The groups are shells around one centre, one inside the other: the same stretched ball of 6 dimensions in 7 sizes.
Some rows, each with its group after it:
[19,-29,59,44,33,47,-52,19,21] : Z_8
[13,-28,59,48,6,57,-65,-1,21] : Z_181
[7,-38,57,49,14,59,-67,8,22] : Z_997
[39,-9,36,31,55,28,-68,0,21] : Z_542
[31,22,31,22,53,14,-52,-28,13] : Z_181
[10,-26,56,41,11,68,-86,-12,21] : Z_997
[-18,-11,72,32,20,82,-56,-24,5] : Z_614
[5,-22,69,35,23,75,-76,-4,17] : Z_997
[20,13,17,31,43,-9,-62,-9,36] : Z_997
[36,41,28,17,78,-25,-31,-1,28] : Z_8
[22,31,29,18,70,-9,-44,-7,28] : Z_181
[44,33,23,16,75,-13,-57,-10,28] : Z_313
[29,-4,4,41,40,-18,-58,-5,33] : Z_949
[5,25,51,21,38,25,-63,-16,30] : Z_614
[4,-33,62,50,-1,64,-69,0,23] : Z_614
[25,-22,24,50,30,0,-45,13,30] : Z_542
[-2,-25,69,41,33,60,-42,12,14] : Z_8
[26,-19,55,42,37,47,-34,-3,3] : Z_949
[12,4,51,32,48,31,-23,-11,5] : Z_614
[-1,-31,42,55,19,21,-31,17,25] : Z_949
[33,29,41,22,59,4,-37,-10,19] : Z_313
[43,32,14,26,62,-43,-50,8,46] : Z_8
[36,41,42,11,68,10,-54,-21,20] : Z_313
[1,-38,62,44,23,65,-71,13,24] : Z_8
[-6,-5,38,44,14,11,-55,4,39] : Z_949
[-12,-23,48,41,12,56,-84,-9,29] : Z_997
[22,20,46,28,49,1,-41,8,32] : Z_181
[50,17,18,23,72,-19,-66,8,38] : Z_8
[37,16,41,22,55,12,-75,3,36] : Z_313
[41,16,27,26,63,3,-38,-16,11] : Z_614
[65,19,12,27,63,-23,-61,-3,32] : Z_614
[4,13,54,22,55,32,-48,-5,20] : Z_313
[-1,6,45,29,35,24,-67,-3,35] : Z_997
[9,21,30,20,45,18,-76,-25,29] : Z_542
[7,7,78,14,52,87,-69,-26,1] : Z_949
[1,0,46,31,25,47,-67,-26,17] : Z_313
[-3,3,67,29,26,63,-53,-23,10] : Z_181
[-18,-38,63,43,11,81,-80,-5,20] : Z_181
[29,37,47,5,71,32,-72,-29,17] : Z_542
[18,-6,18,35,37,5,-87,1,44] : Z_542
[42,-20,42,39,33,39,-74,0,21] : Z_313
[-2,2,30,30,51,15,-52,-8,24] : Z_949
[15,-14,55,30,33,73,-78,-25,7] : Z_997
[54,-10,42,37,46,18,-60,14,26] : Z_8
[8,23,26,21,59,6,-50,-22,21] : Z_949
[6,4,20,32,40,4,-63,-13,31] : Z_542
[49,-9,42,31,46,43,-72,-14,11] : Z_181
[57,15,25,27,69,-11,-42,2,22] : Z_614
[-3,-24,44,41,12,60,-75,-23,16] : Z_542

New rows, each followed by its group:
[-17,-20,48,46,9,46,-53,-10,21] : Z_181
[7,-11,41,38,38,34,-43,-10,12] : Z_997
[60,3,31,28,53,12,-78,0,29] : Z_181
[30,-11,51,39,42,30,-40,7,15] : Z_313
[27,-30,53,49,8,45,-78,10,32] : Z_8
[36,-1,18,32,44,-4,-89,7,46] : Z_181
[9,2,64,30,46,42,-39,2,15] : Z_313
[21,7,50,20,36,60,-92,-33,16] : Z_542
[23,16,23,24,59,-11,-73,7,45] : Z_8
[-6,4,60,26,46,51,-45,-14,10] : Z_313
[33,-35,18,53,10,15,-94,8,43] : Z_8
[27,-3,10,33,46,2,-77,-11,32] : Z_181
[26,-16,37,44,26,13,-67,16,39] : Z_997
[26,27,18,21,44,-4,-84,-22,39] : Z_949
[5,-12,77,37,22,69,-48,-5,10] : Z_614
[62,13,16,34,46,-22,-62,1,36] : Z_8
[35,-23,53,34,33,63,-87,-7,17] : Z_181
[-5,-30,60,44,1,69,-83,-7,25] : Z_542
[16,-37,36,56,21,18,-46,21,29] : Z_614
[24,20,67,7,68,65,-77,-22,10] : Z_8
[7,1,55,36,27,36,-43,-9,17] : Z_313
[19,-2,23,45,28,-5,-37,-5,26] : Z_8
[26,-28,28,53,24,-1,-61,29,44] : Z_8
[0,1,47,35,20,32,-69,-9,32] : Z_313
[29,-15,53,32,26,60,-96,-10,25] : Z_542
[10,23,62,10,44,62,-93,-31,21] : Z_8
[46,20,32,32,57,-18,-25,5,24] : Z_8
[20,-21,27,39,48,23,-58,0,20] : Z_8
[16,9,27,35,56,-11,-23,3,23] : Z_8
[20,-35,39,45,8,53,-104,-5,33] : Z_614
[20,-11,42,34,21,43,-97,-10,34] : Z_997
[17,13,18,25,46,6,-73,-21,30] : Z_542
[-23,-13,60,37,22,64,-48,-18,10] : Z_614
[17,18,37,12,56,47,-89,-40,15] : Z_8
[-19,-35,57,40,13,77,-90,-6,25] : Z_949
[4,-20,17,47,24,7,-61,-2,33] : Z_181
[-1,-9,49,45,19,18,-45,13,34] : Z_614
[33,48,42,-1,80,20,-78,-27,24] : Z_8
[44,-3,8,41,38,-21,-63,3,38] : Z_181
[59,15,5,33,56,-37,-60,6,41] : Z_949
[-6,-16,23,41,32,20,-60,-9,26] : Z_949
[32,-6,25,31,38,18,-103,-1,43] : Z_614
[16,20,37,26,52,12,-31,-21,11] : Z_949
[49,-1,18,39,42,-17,-69,14,43] : Z_181
[0,-36,29,54,10,28,-64,4,30] : Z_313
